The first 5 rows are patterns. Each new row is the sum of 2 different patterns, raised or lowered, with some noise. Before adding, each is slid sideways (what falls off one end comes back at the other) and multiplied by a number that may be negative. Names go in the order of the patterns.
Known rows, each followed by the names of its patterns:
[ 30  -4   2  -8   5  -5  -5  -8  -2   5  10  25   4  31 -10  -5 -17   7
  -7 -20 -34  31   5 -14  -4  26  -9  14   9  12  -4 -19  36 -11  -5   7
   7 -10  22  -1  26] => biz
[ -7  -5  41   1   8 -23  14 -19   4  -7 -17  10  34  12   5 -19  25  23
   6 -28  19   8  -9 -15 -17  11  13  -7 -23  11 -14 -23   1  -5  21   7
  10 -14   7  22 -18] => goka
[ 10 -15  -6   3  10 -23   5  -2  -2  24  -6  -7   9   3 -10  -4 -12  -3
  10 -10   7  -5  11  -6  -9   3  36  19 -22 -10  24 -32  -1 -33   6  -1
   0 -22   2  -5  -1] => gefiv
[ -5   3 -14  -9  41   5 -27  22 -10  -4 -34  15  -6 -22 -33  13 -19  -5
   9   4   1 -11   5  -8  -8   0  14  -4  -5  -6  -5  -7  -5  15 -29  -3
  13 -28   9 -13   1] => dazov
[-15  14 -19  -6 -15  14   5 -27   3  -9  13   4  18   6  19  19  30  -2
  -9  13  -9  -1  12 -13 -13  29  12  -2 -10 -23 -19   3  -4  17 -27  -6
  -1  21 -17  14   3] => kat

New rows. What belongs after each?
[ 23 -11   4  15   3 -34  -2  -2  15   3 -15  -5  27  -7  -9   6   4  12
   2 -12  12  13   3   8  13   6  30   1 -14 -10  28 -22 -11  -7  11   6
 -23 -12  -1  15  -6] => goka gefiv
[-25   5 -24 -16  -7 -25 -18  25  24  -8   9 -42 -32 -24  -7  -1 -55 -50
  19  13 -40  -2  16 -32  16 -20  -4 -28 -15  29 -45 -13 -11   8 -16  28
  -6  31  35  13 -11] => biz kat
[ -5 -12 -26 -24 -39 -20 -27 -17  -8  -8 -12 -15 -10   7  -9  -6 -23 -21
 -14 -33 -25 -45 -19 -15  -2 -54  -7 -15 -21 -14 -20 -34 -13 -25 -51 -11
 -19 -13  -2 -17 -19] => biz gefiv
[-29 -18  17   8  -9 -19  14  -9  -6   4 -26 -11  -4 -21  -8  -6  35 -13
   7   1  24 -51 -15  -9 -18 -55   5  -9 -25  -9  -2   2 -28  18 -25 -23
  -9  14  -6  12 -32] => biz kat
[-38  -4  19  26 -44 -19  22 -19 -25 -30  -7 -23 -17 -34  -5 -23 -10   0
 -29 -30 -11  -3 -31  -7 -12 -13  -5   2 -20 -16   6 -30  -8 -26 -14  -9
 -14  -3 -49  -9  -2] => gefiv dazov
[-48   4  20 -19 -34  21 -26  -5 -30   7 -19 -40  -7 -13 -30  -9  -2 -17
   4 -21   9   5 -21 -11  -8 -11 -20 -20 -22 -19 -12   5 -13 -11  19 -39
 -10 -34  -5 -21 -25] => biz dazov
[-12  15  48 -17  17 -20  31  -5  27   7  11  33  63  17   5   3  20  27
  24 -28  11  40  11  -8 -16  -4   1   4 -16  32 -29 -19   8  21  11  26
  17 -18  26   9 -15] => goka kat
[ 15  31   8  13   1  33  20   7 -30  -5 -10  20 -27 -25 -19  34   0  -9
  22  21  14   8   8  -7  20   1  28  44  22  12  -7 -11  19  25   2 -25
  35   5  10 -15  -2] => goka kat
[ 12 -13   5  -1 -27   8   3  -8   2  13 -11  -4  11  -4 -26  19 -14 -18
 -14  10  -3 -40 -23   1  -1 -13  12  -2   2   1  -4 -28 -15  -6  18 -18
 -20 -11  11 -18 -10] => goka dazov
[ 28   8  29  -6  -5  12  36   2  21  13  -5  32  25  -9  -5  33  12  26
  24 -12  17   7  19  13  21   2  32   6   2  28  -4  27   5  26  11   5
  -5  -6  35  12 -12] => gefiv kat
[-23  -3 -14 -22 -22  29  11 -52  19 -10 -15 -37  14 -27 -21 -52 -18 -18
 -12   8  -6  -3 -10   4 -10 -17 -14 -13 -13 -32  -4  -6   2 -14  11 -14
  17 -18 -30  12 -13] => biz dazov
[ -5   9   1 -11   1  33  -3  14  11 -20  20  22 -17   1  17  17  30  20
  -1  19  -7  28   2  13   3  15 -29  -9  35  10  -1  39  17  28   1  25
   6  31  -1  10  -2] => gefiv kat
[-28 -11 -55  -4 -24 -30 -31 -26 -33 -22 -49 -56  -8 -32 -20 -28 -40 -20
 -16 -32 -32 -28 -45 -23 -50 -25 -16 -17 -28 -28  -7   6 -54 -55 -28  -9
 -40 -37 -17 -33 -14] => biz gefiv
[  7 -12   8  17  22  27 -28  17  -6  15 -43 -16 -38  57  -5   9  -5  36
  11   8 -21   4  -6   3  15 -31  -7  37  -8 -14  35  18  45  22 -11  13
  18  -2  12  20  -5] => biz goka
[ 37   0 -12  24  10  24   6  32   9  21  28  49   9   2  18   0   7  17
  17 -24  32  34 -15  14 -16  -1  10  13  15 -16  45  18   5  20  14  12
 -29  38  -6 -12 -29] => dazov kat
[-35   8   0 -11  -1   8  -7 -31   1  -4 -34   6   6  43  -2  -2  16  11
   4  16  -2 -29   4 -17   2   2  -9  17   1  -6 -15  -5  22  -4   8 -10
 -21   5  -8 -32   3] => dazov kat
[ 23   2  16   2   4  21  17   6  -4  13 -19   4 -20  -2  13  26  -5  11
  30  38 -13   5  13  16 -22  16 -14   3   0   7  -2 -37  30  18 -15  21
  15   8   3 -15 -20] => biz gefiv
[ 20   3   7 -25   6  -4  12 -12  -1  13   9   6 -54   4  -2  14 -14  25
  -1  16  17 -15 -21 -16   0   9 -16 -12  -9  -2 -30  11  16  -5  40  -9
  16   3  23  -9  30] => goka gefiv
[ 2 12 32  1 13 31 32 10  3  3 28 30  0 19 15 -9 16  7  9 25 18 -8 26  0
 11 13 15 15  0 24 -6 28 17 27 37 26 23 42 17  3 22] => gefiv kat
[-43 -26 -30   8 -54 -21  -9  34 -29  -8  16  34 -14 -20  -7   4  -3 -10
  -3   9 -16   1 -12 -39  -8  11 -19 -33  19 -18  -1 -65 -29 -12  14 -14
   8  -7   3  14 -15] => biz goka
[  6   3  -7  -8 -30  11   8  -8  -7   5 -18 -14   0 -11  15  -3   6  -8
  -2  21 -21   0  -9  29   1  27 -10  -3 -24  16 -26 -16 -12  31   8   4
 -30  21  15   4 -20] => goka gefiv
[ -4   5   0  -1  -1  -3  30 -14  -8   4 -12  -4  13   2  -4  11 -12   6
  -3  -3   3 -21  13  -9   7 -18  -6 -40  -8  11  19 -26  33   8  24 -27
  -7  -6  30 -17 -11] => goka gefiv
[-45  12 -11 -42 -41   1 -55 -22 -57 -25 -36 -45 -52 -49 -24 -26  -3 -47
 -28  -9   9 -73 -26 -18 -25 -21 -26 -44 -23 -34 -34 -16 -65 -22 -13 -42
 -25 -24 -32 -32 -54] => biz gefiv
[ 3 25 21 20  0  4 -1 26  8 20  0 38 29 12 -5 43 -7  4 -1  5  9  5  7 19
 -7 16 17 11 13 30 26 11 31 31 12 28 19  3 21 25 -2] => gefiv kat
[-32   5  -7  11 -11  -3   4  28  12 -20 -16  -7 -25 -26 -15   6  11  -7
 -11  16  22 -28   1   0  -2 -20  11 -28  -6 -14  -1  29 -34   1   9  -7
 -14   4 -27  -3 -17] => biz gefiv
[ -6   2 -22 -20  13  12  24 -12  -4  16  38 -18   1  25 -13   0 -17 -22
 -25  28  -3 -28   6 -16 -14 -43 -10   0  -3 -25  13   5 -12  20 -14 -49
  -7 -25   9 -40 -18] => goka kat
[ -5  11 -22   7  16 -11  -7 -11 -20  10  15   4   1  14  19  -2  13   4
  -2   6   1 -22  23  14  16   1   6  24  44 -24  10  16  20 -18   9   0
  28  11  -4  17  -4] => biz gefiv
[ 13  -2   3  59  10  16   9  22  51  25   2  17  14  30  -4   4  10  21
 -11 -14   5 -19 -37  15  16  20  27  22 -12  31  44 -32  -5   9  59  34
  39 -11  28 -21  42] => goka kat
[  6 -23  -4  -5  -6  -9 -46 -11 -14 -24   8  -7 -37  -1  27 -13 -17 -16
  40  -1 -21 -11   7   7   2   6  38  19  -4 -24 -20 -12   4 -18 -34   8
   4   7 -23  -3  12] => biz goka
[ -2   1  -4  27   4  16 -19  12 -20   2  -7 -37 -25  24  -8 -16   1  18
  -2   9  -5  13 -12 -13  13  -7  -2   0 -27 -25  31   4  -4  42  -5  24
 -14   1  -6  10  -9] => biz gefiv
[ 10   8  14   2  -4   2 -14   8  14   6  15  28  30  -6  11  37  32  -2
  23   3   7   6   3   9  15   9  14   7 -20  11  15   7  10  18  12   0
  31   2   0  24   1] => gefiv dazov
[ 24  34  -6  16 -21   9  21  11   3  21   6  15  30   4  22   9   4  -2
 -15  41  14  34  -2  15  15  35 -27  -5   0  17  -1  10   8   7  -5  24
  37 -37  14  18  14] => biz kat
[ 10  18 -26 -14  29  50 -32 -11  34  -7  22 -33  -2  11  28 -23  21  25
   3  19 -27  -6  -2  29 -22 -12  22  10  29 -40  -1   5  31 -17  22  -9
  10  30 -13 -23 -12] => goka gefiv
[ 10   1   2 -10  39  -4   3  13  -5  16  24  -9  47  21   8   2  -2   4
   9   5 -37  -5  27  -6  32   9  57 -18   3   4  33 -14  -2 -25  23   3
 -11   8  21   0  21] => biz dazov
[-30 -18 -15  -2  -4  -3   6 -10  12  -8 -21   7   1  -1 -20  -4   1 -13
 -45  -9  -7   4 -17   3   5  17  -8  -7  -1   5 -13  35   2 -38  29  -7
 -11 -42  32 -14 -20] => gefiv dazov
[ 10 -20  -5 -14 -16   8  28  30   5  16   2   7 -17 -13   2 -20 -42  19
  -9 -12   2  18 -27  18  -3  -5  -7 -25  46  -9  -1  -6   8  -1   8  -7
  19  52  -4   6 -24] => biz goka
[ 35  10   1   2   0 -11  13 -24 -24  18   8  25   5   4  21  10  14  -6
   3 -11   1 -50   4  29  32 -18  38  29  66 -27   3  21  28 -20  19  -6
  -9   7  15  24 -33] => biz gefiv
[-16 -33   3 -15 -39 -21 -23   0  -1  26  -4  32  -9   4 -33 -14  -9 -40
 -49  27 -19 -39   4  21 -25  -8 -23 -16 -15 -36  34 -46 -23  -8  10 -38
  19 -13   1  26 -31] => biz kat
[ 12  14  25  18   3  31  -1  -2   2  30  13   9   0  19  -3   1   5   0
  17  31  19  13 -11  38  22   4   8  14  19   1   2  -3  22  19 -20  -8
  30 -13  -1  11  24] => goka dazov
[23 -8 15 30 -1 -1 25 16 -9  7 16 -6  1 22 30  1 10 38 -1 22 31 -4 -1 31
 22 49 49 11 19 -3 38 16 12 -6 26  7 20 42  7 48 12] => biz kat
[ 34  49   9  26   4  15  15  37  23  -2  13  44  18  19  21   9  11   1
   7  11  -8 -19  53  10  -1  13  47  -9  34  24  27  31  -6  45  12  13
  15  21  -2  35  22] => biz gefiv
[  5   8 -27  -7  -4  13 -25 -11   6  19 -14  20  -4   3 -21 -14 -13 -10
  -8 -17 -34  -2  -5 -16  -8  11 -11   2 -16  21 -11 -32  36 -26  -4  -7
  -1 -21  16  -4 -25] => biz dazov
[ -7  18   3  13 -18  29 -22  23  15  17 -11  -6  35  -2  11   3  10   1
  32  -9  32  29   4  27  -3   8  10   6  -6   3   4  13  35   5  39  -5
  12 -10   7   5  17] => biz gefiv
[ -8  -6   2 -31 -40  15  -9   8   5  10   9   3   9  -5 -10 -16   8 -24
   9   5  16  -5   8  28  17 -24   8  -1  13 -25  13 -11  -2 -14   3  43
 -21  -2  21  -6  -4] => biz dazov
[-23  15 -12 -20 -22  -6  -7 -32 -25   6 -24 -43 -19  13   1 -37  23 -13
  15 -14   2 -11   8 -14  -7 -12 -21  15 -23 -12  -8  -6  -7 -16  -6 -33
  -2 -13 -21  17   4] => gefiv dazov
[-41 -24 -47 -14 -21 -42 -32 -19 -19 -44  30 -13 -60  11 -46 -30 -68   5
 -23 -64 -53 -16 -30 -23   3 -12  -4 -17   6 -31 -36 -10 -14 -25 -17 -38
 -37  -6 -16  -9 -58] => dazov kat
[-11 -29 -27 -28  -3  -5 -18  -5   0  -1  32 -21 -30   3 -21 -25  -7 -36
 -30  19 -14 -12 -29 -26 -38 -20 -16  32 -22 -40 -26  24 -58  -4 -42 -25
  -5 -31 -40 -27  -7] => gefiv kat
[ 11 -23  12 -11   3   7  43  21  -2   8  41 -26  -6 -17  -1  -1  11 -26
  -8  19   9   9 -18 -21 -11  11 -20  18 -20  -4  20  13 -17  19   4 -19
   9 -23  -5  -2   3] => gefiv kat
[ -9 -27  26 -11 -21  -3   2 -11   1  -6  16  21   4  -8 -19   4 -10 -17
 -18 -16  -4   8  11   1  19 -11 -15 -30   2   8 -15 -51  17  12 -39 -12
  -4 -12   6   2  -8] => biz gefiv
[-10   8 -11  -3  18 -27 -12  31  -6   3 -14 -17 -18   5 -10   9   2  -2
 -16  30 -19  10 -17  -3   9 -28 -24  -4   1   2 -16   4  -7   5   7  11
   1  17  25  23  -4] => dazov kat
[-10 -37  -5 -38   7 -19 -30  -4 -32 -37 -26 -10   1 -25 -24  -4   2 -39
 -15 -16  -6   3 -35 -37   5   8 -28 -13 -14 -30 -12 -37 -13 -44 -12 -24
 -22 -15  -3 -13 -60] => goka kat
[-26   5 -12  16 -11  11  -7 -27  24 -25 -14 -12   7 -10  -8  -5   4  21
  -7   6  -8   8   3   9 -12 -14   4  -6   9   4   4 -22   8 -11  -4 -17
 -35 -40  15  -6  -6] => biz kat
[ -1  12 -25   3  10 -15  -6 -25  13 -10 -25 -27  -5   6 -19 -10 -17  11
 -13   0 -15  10   6 -11  10  -2   7  -2  10   5  -5  -8 -18   2 -17  13
 -11  -7   5  -5   4] => goka gefiv
[-33 -23 -34 -36 -33 -60 -28 -62 -12 -28 -17 -33   3   4 -10 -66 -16 -36
 -26 -76 -16 -43 -37 -55 -24 -15 -64 -10 -34 -41 -34 -12 -68 -24 -56 -60
  -8 -36 -26 -27 -22] => biz gefiv
[ 12  15  24  17  10  -3   6  20 -22   8  16  41  20  21 -13  34   6  -1
  -1   0  29  57  36  16  -1  23  51  23 -11  16  30  -3  -1   8  14  35
  11   3  12  -2  11] => goka kat
[ 33  18  12   6  14  -9 -12  -5  -3 -12  17  25   2   5  37   1   9  48
 -26  11  10  23  27  40  14 -25 -13  59  -5  19  -8  57 -17  13  44  29
  16  33  27 -13   1] => dazov kat
[ 16  36   0  61  14  56  27  45  -4  36  27  26   2  15  23  17   6  12
  54 -10  28  24 -10  19  32  -6  17  10   1  33  21  15  25  16  27  12
  26  24   9 -34  -2] => biz gefiv
[-11  -2   9   0  -7  17  -5 -26 -13  -2 -11   1 -32  10   5 -12 -16   9
 -20   1   9  -5  -1 -22  28 -18 -15   2  28   3  -7 -14  31 -10  -8 -30
  -5  -4  -7 -25  -9] => biz gefiv
[ 23 -28  28  13  32 -60  10  11 -13 -54  23 -28 -12  -3   9  20 -42  17
   0 -13  -3  25 -23  -2 -29 -32  -1  -4  23 -29   4  18 -15  12 -14  -7
 -27   1 -40   5  43] => biz dazov
[  8  33  12 -18  11  16  -4  -8  -2   7  15   2  -8   2  -2 -16   7  18
  24   9  23  -5   8  27 -18  -2   7  40  14  13  -7  17 -18  14  25   3
   1  33  35  -8 -12] => goka gefiv
[ 14   4 -18 -27  18   7 -40 -58  24   2 -45  -1 -29  27  -6 -19 -37  16
 -29 -33 -12 -27  20  -2  -6 -37  14   3 -29 -20 -41  31  -7 -13 -38   8
 -30   0 -19 -39   5] => goka gefiv
[ 24   5   1  15  55  36   9  33  14   4   9  33  16 -11   3  19   3  24
  17  32  23  19  15  10  28  17  34   7  12   3  11   1   4  13  -2  21
  20   3  26   2  27] => dazov kat
[ 20  -6  23  30  10  29  22  28  13  37  10 -10  36  23  47  39  26  17
   0  87  37   2  26  34  10  -7  52   8  24   3  52  -4  18  60  27  36
   4  27   1  13   8] => dazov kat
[ 21  44  -2   9 -13  29 -13  18   9  -7   0  38  22  17  -5  34  30  -4
  13  25   1  28 -14   6  14  21  -3   2  24 -45 -18  33 -18  33  16  48
 -19  18  44  23 -13] => goka dazov
[-16 -27 -20 -32 -53 -16 -23 -29 -37  -5 -32 -42  -5 -52 -38  -2 -49 -23
 -24 -25 -25 -17 -33 -60 -44  -4 -61 -18 -22  -6 -78 -44   6   6 -65  12
 -29 -10 -41 -31 -24] => gefiv dazov
[ 29  -9 -17 -13  -9   1  -8 -13 -39   9 -19 -20 -14  -5  -7 -10  -5 -46
 -15  11 -26 -12 -15 -15 -19 -17 -37 -21 -43 -10 -18 -19  -2 -19 -55 -22
  12 -26 -44  12  -9] => gefiv kat
[-15  -4  -9   7   4   7 -29 -23 -13  -5 -37  15 -17 -10 -30   0  25 -55
  -4  -9  13 -14   7 -46   2 -46 -33 -11 -23   5  11   4  -2 -16  10   3
 -13 -51   1 -31  -6] => biz goka
[  0 -45   6   7 -19 -26  12  -3 -32 -56  35 -36 -18   5   1 -19   2  -5
   7  11 -12   7 -19  -9 -20 -17 -22 -16   9 -25  12   6  -4 -10 -24 -24
  -8 -12 -40 -47  54] => biz dazov
[-16 -18  -3 -12   4 -16  14 -27  -4 -19  -7 -28 -37 -14 -15  -6 -17   2
 -16  -5   1  18 -15 -22  -7  -7  14   3 -16 -11 -25  15   2   6 -25  24
 -28 -16  -7 -16   1] => biz kat
[  7 -16   8 -22  22  19  22 -16   4  39  45 -31  23  22  33 -16  19  -3
  14  -1  15  27 -27  27  17   1  -3  31 -12  11 -11 -29  16  11  10   4
  20  16  23  14   1] => biz gefiv
[  4  23  13  45  10 -29  17   6   7  -5   4   2  -8  -2  10   6  10   9
  26  -1  -3   7  15   8  -7  26   1  17   8  20  10  22  40   9   8  16
  -1  13   0  21  -2] => dazov kat
[-23  -5   7  24  19   0  13  38   3  -6  19  22  -1  30  -9  -6   6  31
  22 -11  39  16   8 -11  16 -17  23 -18 -33  28  14  22 -24  15   9  35
   4  22   1  -6  19] => biz goka
